There are 5 ways to turn a row about zero (a turn may also mirror it). The second row of each pair is the first, turned, with some noise. The first 45 pairs use one turn. New pairs use 2 turns, one after the other, and a turn may come again.
Some pairs, each with its turns in order after it:
[50.2 -2.1 34.0 -7.6  2.2  8.8 31.2 47.0]
[  8.8 -16.5  39.3  43.7 -29.0  44.8   3.5 -13.7] : Sugi

[-17.5  14.2  -7.9   4.5  46.5   2.1  24.9  -9.4]
[-10.6  -6.6 -31.0 -26.7  -8.3 -18.5 -36.4 -10.2] : zad

[  6.3 -18.0 -54.7 -54.7  -3.1  12.3   3.9   0.4]
[-37.8  31.1   1.6 -32.7 -38.0  32.4  21.2  12.2] : sivar

[-2.7 -2.3 21.2 -1.4  4.1 16.2 10.8 -6.5]
[  5.8 -15.3   1.9   1.1 -22.1  -3.5   5.1  10.5] : Sugi

[ -5.5   9.3   8.7  30.0 -11.1  17.9  -0.4   0.4]
[ 18.9   7.1  11.7  10.8   3.5 -14.9 -23.7  -3.8] : sivar

[-9.4  6.4 12.0 -5.3 -6.1  4.9 29.9  8.3]
[ -1.3 -23.2  19.5   2.5 -11.7  -9.0 -11.8  -3.0] : gez

[-13.7  -5.6 -25.3  -4.9  -4.1 -15.0 -15.8 -16.1]
[ 2.0  8.7 13.5 -0.2  5.2 24.0 15.6 21.0] : sivar

[ -0.1 -17.3   0.7   3.9 -27.3 -18.2   5.0   6.1]
[ 25.3   0.3   6.0   7.1   7.1 -15.8  -6.2  20.1] : gez

[-31.3 -14.9   1.6 -44.4   3.5   3.5 -18.6   1.4]
[ 36.1 -11.9  -5.8 -24.5  30.0   4.7  16.1 -17.6] : zad

[ -1.0  17.9  -6.9  11.9 -17.5  17.6 -35.9  -3.9]
[ -3.0  32.5 -10.1 -11.2 -22.4 -10.7  17.6  13.5] : gedet

[ 11.8 -34.7 -17.5   5.5  28.8 -14.5  13.7  14.5]
[ 11.0  30.3 -10.3  16.4  -5.0  -8.1 -34.4 -20.7] : gez

[ -7.3 -54.2  13.2   9.2 -46.0   2.7   0.4  -7.7]
[ -9.3 -32.9  37.5 -52.4   6.8   5.0 -11.9   4.6] : Sugi

[ 0.7  3.2  5.9  4.5 34.8 26.7  1.3  6.1]
[ -3.7   0.1  35.3  -5.0 -19.3  13.5  -2.5  -9.8] : gedet

[  1.8  25.0  54.7   6.7 -52.1 -23.1   2.9  23.2]
[ 27.7 -31.6 -38.7  57.2 -20.0 -16.8 -16.9   8.8] : sivar

[ -0.7  17.6  18.0 -13.7   0.1   6.3 -42.1   6.8]
[-24.8  21.0   7.2  17.6 -14.8  -8.2  29.6  10.2] : gedet

[  1.8  11.8 -12.0 -13.7 -19.9  -0.8  -2.2   2.3]
[  9.8  17.0   6.3  -7.2  -0.8  -3.1 -14.4 -14.9] : Sugi

[  3.8   6.7  -0.7   4.3  18.7  15.5 -11.6  14.1]
[ -1.6   2.9  20.5  -4.4 -15.2  13.5  10.4   5.2] : gedet

[-14.0  32.7  10.2 -24.4  10.2  14.2  14.3 -13.5]
[-13.0 -28.3  12.9 -21.0 -16.8  18.1  11.6 -19.3] : gez

[ -4.8 -22.5 -13.3  23.4 -14.1 -21.4 -15.9  -7.1]
[24.4  9.6 -3.8  2.5 20.9 29.9 -3.3 12.4] : sivar

[ 14.8 -17.7   3.8  -1.0  13.3 -44.8  -2.2  54.7]
[-34.8 -13.7  17.8  40.4  31.4  25.2 -15.3 -21.6] : Sugi

[ -1.7  16.2 -16.7 -19.2  15.1  14.4  -4.0   4.4]
[-19.2  -2.1  17.8 -16.7 -13.1  -7.6   4.5  10.1] : sivar

[  7.2  -3.7 -47.4  -3.4   5.6 -23.1  17.2  -3.5]
[ 14.3  -9.6  11.6 -10.8   0.3  -1.1 -37.6  33.9] : zad

[-40.3  -5.4   3.7   5.2  -3.0 -36.7   1.0  -6.9]
[ 29.2  -7.6 -20.1  35.3   4.5 -12.9   4.2 -15.4] : gedet

[ -3.1 -17.7  37.3 -43.0   5.2  19.2  11.5  54.7]
[  1.7  -4.2  42.3  48.6 -49.9  19.3  -5.8   6.2] : gez

[ -8.6 -18.3  11.7  -3.7   9.8  -8.4  33.7 -10.1]
[  9.2  -0.6  27.5  -9.3  -1.6  -7.5 -28.3 -14.8] : gez

[-1.7 10.8  6.7 10.0 17.4 10.6  2.7  5.6]
[-24.5  -2.7  -2.2  -1.5  -6.4   1.6  -7.9  -3.7] : gez

[-23.4  33.6   0.0 -17.9  -0.7  -8.5  -3.1  -2.9]
[  4.2 -28.1  -7.9 -18.7 -10.4  24.9   5.0   4.5] : gez

[-25.1 -44.5  -0.7  -4.0  -2.9  -2.5  27.0   4.8]
[ 12.8 -49.1 -11.5  -1.3  -3.1 -14.5 -13.3 -16.8] : gedet

[ 31.1  -7.9  43.7 -32.3  54.7   3.3  34.3  10.9]
[-17.8 -16.2  30.1  64.1 -41.5  -3.6  26.1  15.0] : Sugi

[ 23.5 -29.0   8.1  28.5  11.6   8.1 -23.8   0.2]
[ 11.0  -5.8  30.2 -10.0 -10.9 -21.8  -1.8  36.0] : gedet

[ 1.8  7.2  1.0 -1.5 17.4 10.7  7.8  4.3]
[ -4.6 -10.2  -9.4  -7.5 -12.1  -0.9  -7.3  -9.5] : zad

[  2.7  -2.9  37.4 -39.5   9.2 -12.9 -54.7  10.6]
[ 17.0 -23.7 -31.3 -19.7  -6.7 -28.4  44.4  35.3] : sivar

[  9.0   6.6 -10.2   2.8  29.0   2.6  47.6 -12.8]
[-39.8  -1.3  14.9   2.0  13.0   4.4  -5.4 -37.9] : sivar

[  0.4  -1.9  -7.3   1.8  -4.0 -30.5  30.3  11.7]
[-12.3 -19.0  -8.9  12.9  -1.1  31.8  -7.9 -15.4] : sivar

[ 24.1  20.9   8.3   5.7  -5.0   3.8  16.0 -21.6]
[-16.5  12.5  -8.7  17.5 -13.7  24.8 -16.7  -3.2] : zad

[ -2.0   2.4   9.6  -3.5  -0.9 -16.1  -3.2   8.1]
[  6.6   1.8  -0.3  -4.7 -11.8   4.3  -6.4  14.1] : gez

[  9.2   6.8  33.5 -27.6  24.5  -3.3  -2.9   5.6]
[ 12.0  10.5 -21.2 -22.0 -24.3  15.1  16.5 -19.5] : zad

[ -1.2  30.0  40.1  -5.0  23.6 -22.6   3.2 -13.3]
[-15.1  33.9 -39.7 -22.7 -12.4  14.9   7.5  -6.5] : zad

[ -0.9 -20.2   1.7   4.6 -30.8  27.3   1.1   6.2]
[ 13.0  -7.0  17.8 -29.2  -7.6  15.9 -15.8  12.4] : Sugi

[ -8.9  -5.2 -12.2  18.4   8.3 -25.7   0.7 -54.7]
[-19.0   1.9 -17.1 -28.8  13.1 -28.2  41.9  -4.5] : Sugi

[  0.8 -10.8  -9.6  -9.4 -10.9  13.2   3.1 -26.6]
[  2.5  13.5   9.4 -24.9  -9.6 -12.3   6.5   9.8] : Sugi

[-12.4  10.2  10.0  -0.1  -3.2   5.6  -5.3  24.2]
[ -6.6 -15.6 -11.1  -2.9   0.7  -3.8  24.4   1.4] : zad

[ 29.4  -0.1 -54.7 -11.2  -4.1 -22.9  -1.4  51.6]
[  4.7 -23.0 -25.4 -17.1  13.2  53.8  26.0  43.2] : gedet

[  8.3  36.7 -27.8 -12.7   7.4  -4.5  -5.3   6.9]
[-14.9 -22.9  -1.0 -22.9  -3.1  26.7 -10.9  19.2] : zad

[16.3 22.2 33.6  5.5  2.1 -4.7  6.5 29.3]
[-8.6  5.8 27.4 -4.5 29.8  2.5 30.9 -8.5] : gedet

New pairs. What belongs after each?
[-54.7 -23.7   8.1  18.4   0.3  50.8  -4.4  26.5]
[ 26.9  53.3  -3.4 -14.2   1.0 -32.0 -46.2  19.7] : zad zad

[ 54.7 -14.6   3.7 -27.0  27.4  35.3 -54.7  -8.9]
[-26.8 -75.5   3.2 -37.2   0.3 -27.5  -3.8 -19.5] : gez gez

[-28.4  -7.3  12.2  19.3   5.6  45.0  -5.1  -3.9]
[ 30.4   1.1  -4.6  31.2  -3.2 -12.6 -37.2  -3.8] : zad gedet

[-14.5  23.7  26.9   7.6  -4.5  16.1  18.4   3.1]
[ 25.5   8.0  -6.1   5.6  17.5 -20.5  24.5  -9.2] : gez zad

[-18.4  27.7   1.0 -27.6   6.1   1.6   2.3   8.3]
[-14.9 -17.0  -9.9 -25.3 -11.1 -22.3 -10.7   0.3] : gez gedet

[-47.2   8.7  -5.3   3.9  -2.3  26.8  -5.9  -3.5]
[-11.8  31.4  -1.4  39.2  -2.5  14.0  -1.6  14.7] : gedet sivar

[-11.7  -1.1 -12.3   0.9 -54.7 -13.3 -10.8 -25.1]
[-32.1 -18.1 -27.4 -33.3  11.5   4.9  -2.2 -28.4] : gez sivar

[ -4.5 -18.6 -11.9   8.2  -7.3  -1.0 -11.0  -0.5]
[  0.0  17.2 -10.3  -7.3 -14.1  -3.0   8.7  -0.6] : zad zad

[ 5.1 -5.2 -5.1  6.5 11.3  1.7 -5.9 37.0]
[  8.9   1.0 -18.1 -19.5  20.8  18.9  -6.7  -6.0] : gez Sugi

[ -8.6   1.4 -12.9  25.1 -32.2   6.9  -5.7 -19.7]
[ -5.6 -26.3 -32.9  15.9   9.8   3.6   6.7  15.4] : zad Sugi

[-17.5 -12.5  54.7  52.1  -1.6 -26.9 -11.8 -22.5]
[-31.0   0.3 -15.2 -28.7  69.7  -0.3 -17.9 -14.8] : sivar sivar

[ -4.2   1.4 -13.7  15.0 -49.0 -27.5  11.1  11.9]
[ 20.0   6.3  28.3 -12.8 -38.3 -12.6   6.9  29.2] : gez zad

[  8.1 -16.3  -0.5  25.4  11.6  36.5   7.9   9.5]
[ -1.8  20.7   4.9 -25.9  10.1  36.8   0.3  -4.3] : sivar zad

[  3.5 -13.9  25.1 -22.0  30.8 -11.1 -35.3  34.5]
[-43.3  11.1 -25.0  29.3 -27.5   4.4  16.2 -18.6] : zad sivar

[ 36.3  -8.4   2.5  20.4 -11.4  19.6   4.9   5.6]
[ -9.1  16.1 -12.0  -1.6 -14.1 -31.1  -9.6 -23.6] : Sugi sivar

[ 51.4  -0.2   7.1  10.3  -1.4 -42.6   0.9 -20.3]
[-13.2 -32.9   7.6 -38.5   2.9 -40.6 -25.2  -0.4] : sivar zad

[10.7  0.1 -2.6 10.2 15.5  8.1  0.9 -7.1]
[  8.1  -6.6   0.3 -10.4   6.8 -17.1  -6.4  -4.6] : zad Sugi

[  7.8   3.2  54.7 -29.1  -1.4 -12.2  15.9  20.7]
[ 45.0  20.3 -28.0  21.7  30.9   5.0  -0.5  -6.7] : Sugi sivar

[-10.2 -41.7  -2.7 -27.4  26.3 -12.9  -4.8 -26.3]
[-31.7 -31.9 -18.5  21.7   2.8  -8.6 -28.3 -20.5] : Sugi Sugi

[ 17.3  -2.0 -29.9 -22.0 -26.4 -21.7 -36.2  -3.8]
[-23.4 -30.0   7.7   2.6  27.7 -35.1  25.2   9.5] : Sugi sivar

[-19.9   8.8 -22.7 -41.9  -3.5   9.6 -18.4 -47.7]
[ -1.1 -28.4 -21.6  14.2 -48.2  17.7 -20.9 -33.9] : sivar Sugi

[-24.0  23.8  -9.5  -4.6  11.7  -0.1 -23.6  17.6]
[  5.4  12.2  -8.1 -35.4  13.4  -1.2  -9.3 -19.8] : gedet gedet

[ 54.7 -22.8   3.4   3.9  -0.1  -7.2  17.5  25.1]
[ -7.5   7.7  34.3 -23.7  -5.5 -31.7  -7.2 -40.5] : Sugi gedet

[  6.1   0.1  -1.0  -2.6  33.1  30.1 -16.5  26.9]
[34.9  4.5 36.1 -7.6 16.2  1.2  3.4 -3.4] : zad gez

[22.4  4.8  7.3 26.1 -3.4 -3.8 -7.0  7.0]
[-14.8   4.5 -15.6   6.0   7.6   1.9 -18.9 -21.0] : gez Sugi

[  2.0 -11.2  41.7  -4.5 -31.6   0.8   5.8  29.4]
[ 16.8   8.2 -30.5 -22.1   7.3  -1.0 -16.9  41.2] : sivar gedet

[ 17.6   3.7  25.7  -4.4   9.1   0.9 -21.4  -5.6]
[ 10.3  -2.0 -11.1   3.0 -26.0  -0.4 -22.4 -15.3] : gez Sugi

[-12.9 -38.3  27.8 -21.5 -19.0  -9.5 -17.3  11.5]
[-27.9  -3.9  -6.9  13.1 -40.5   1.7  31.6 -11.1] : gez zad

[ 29.3  29.3  21.5   0.1  18.1  21.8   7.9 -28.7]
[ -1.9   3.9  -3.8  45.8 -29.2   8.3 -14.7  29.3] : Sugi zad

[39.6 32.9  4.9 -5.1 -9.5  3.4 14.5  6.0]
[ -1.3   0.7 -15.0 -40.8 -20.9 -19.3  14.1 -12.5] : zad gedet

[ 16.9 -16.5   5.0   5.2  27.5   9.2 -15.0   6.0]
[ 24.4 -10.1 -23.8   5.0 -10.7 -11.8  -2.4  -8.7] : gedet sivar

[  0.7 -39.4 -25.9  11.8  10.3  -4.3   1.0   5.8]
[ -5.2 -13.6   8.8   7.4 -23.8  11.7  18.7 -33.9] : Sugi gedet

[  5.9   9.2 -21.9  -9.5 -15.7  39.2  -0.8  31.9]
[ 16.4  -0.5 -14.5  18.9 -30.7   0.1   9.1  41.8] : sivar sivar

[ -9.2   5.3   1.5  12.3 -19.2 -15.1   5.5   8.1]
[  7.1   3.2   8.5 -19.6  -8.5 -12.8   2.5  15.5] : sivar gedet

[49.6  9.7 -2.0 -2.0  3.3 18.3 54.7 -6.8]
[ 30.4  30.5 -29.9  37.3 -38.2  -6.9  -4.1 -15.1] : sivar gedet

[ 11.3  -0.5  14.2   0.9  13.1 -22.5  18.3  21.6]
[-23.1  21.5  17.6  -0.1  -7.1   0.0 -18.6 -13.6] : gedet gez

[  0.5  -3.5  -2.9 -10.0   9.6   9.0   7.6  25.5]
[-17.1   8.7  13.3  17.1  12.7  -7.8   2.7   1.3] : gez zad

[-3.6  4.2 -1.7 22.1  6.8 -1.9  4.0  3.8]
[-14.0   2.5 -13.5   1.5   6.0 -12.5  -2.3  -0.1] : gedet sivar

[  5.5  35.1  -8.8  -2.2   0.2 -28.1  -1.0  27.3]
[-12.7 -19.5  13.1 -13.5  21.8  13.2 -25.8  27.5] : sivar Sugi

[-42.3   1.5 -14.6  28.6  -9.5  38.5  -5.4  -6.6]
[-44.3 -18.3 -20.9   0.7  21.2 -23.1  20.6  18.4] : zad Sugi

[ -6.9 -31.5  -3.8  -0.3   7.0 -25.7  -4.7  -4.2]
[-24.1 -18.4 -14.5   9.9  -4.5 -17.2 -12.2  13.4] : Sugi Sugi

[  7.2  54.7 -53.6 -28.5  49.4  -0.7  -0.8   7.3]
[-20.6 -56.1   3.4   6.2 -12.9 -33.4 -63.0  19.6] : sivar Sugi

[ 40.3 -14.4  -0.6  10.6  27.6 -42.2   3.6   9.3]
[ 22.1 -20.6 -38.7 -20.8 -11.2  -0.6  37.1  17.5] : gez gez

[ 22.1 -29.7  18.9 -16.8   8.6  27.5   9.7  -2.2]
[-28.2  29.4 -30.4  15.6   4.3   5.0   6.0  -5.2] : gez zad

[ 22.7  -4.6 -45.8  -9.9  11.9  11.8  -0.2 -39.2]
[ -2.2 -36.1  38.4   6.7 -27.4 -29.1  11.0  -6.2] : sivar sivar

[ -6.3 -20.4 -54.7  34.1   6.1   5.3  -8.8  -4.5]
[ -6.6  -7.8   1.3 -19.5 -17.4 -60.6  12.1  11.8] : sivar sivar

[-32.7  22.3  12.5 -23.5 -12.0 -13.0  11.5 -14.6]
[ -7.5 -32.8  -2.7 -23.9 -15.6  25.4  10.7 -12.3] : sivar Sugi

[ 54.7   2.4 -19.0   2.0  25.4 -18.4  15.9   4.9]
[  9.3 -15.4  11.6  25.5   0.0  -1.5  41.5  43.5] : zad gez

[-50.1  15.8   5.1  -9.7   9.3   3.9  54.7   7.8]
[  7.6  14.5   5.4 -40.2  -8.7 -28.4  49.9  25.9] : gedet Sugi

[-20.3 -23.0 -12.2 -13.2  10.0 -35.3  21.6  26.2]
[42.3 -4.2 38.1  3.1  0.7  1.9 22.5  4.7] : Sugi sivar

[  6.5 -34.3 -10.3  -1.7  20.9  11.3   9.0 -24.7]
[ 19.4   0.5 -20.5   9.7  -3.1 -29.0  29.3   1.1] : gez Sugi

[-16.3   7.4  21.1  14.0  21.9  -4.8 -45.2   8.9]
[ -7.0   0.1  -6.5 -21.6 -31.1  18.4  33.4 -25.6] : gez gedet

[ -4.8 -12.1  46.4   3.7  -9.8 -29.3 -14.1  54.7]
[ 21.3  24.1 -34.8  12.1 -36.7 -43.8 -26.8   8.8] : gedet zad

[ 12.9  11.0  39.5  16.5  35.7   4.1   1.1 -12.0]
[ 15.9  35.2  -4.4 -32.3  -7.3 -15.1 -22.9  11.2] : sivar zad

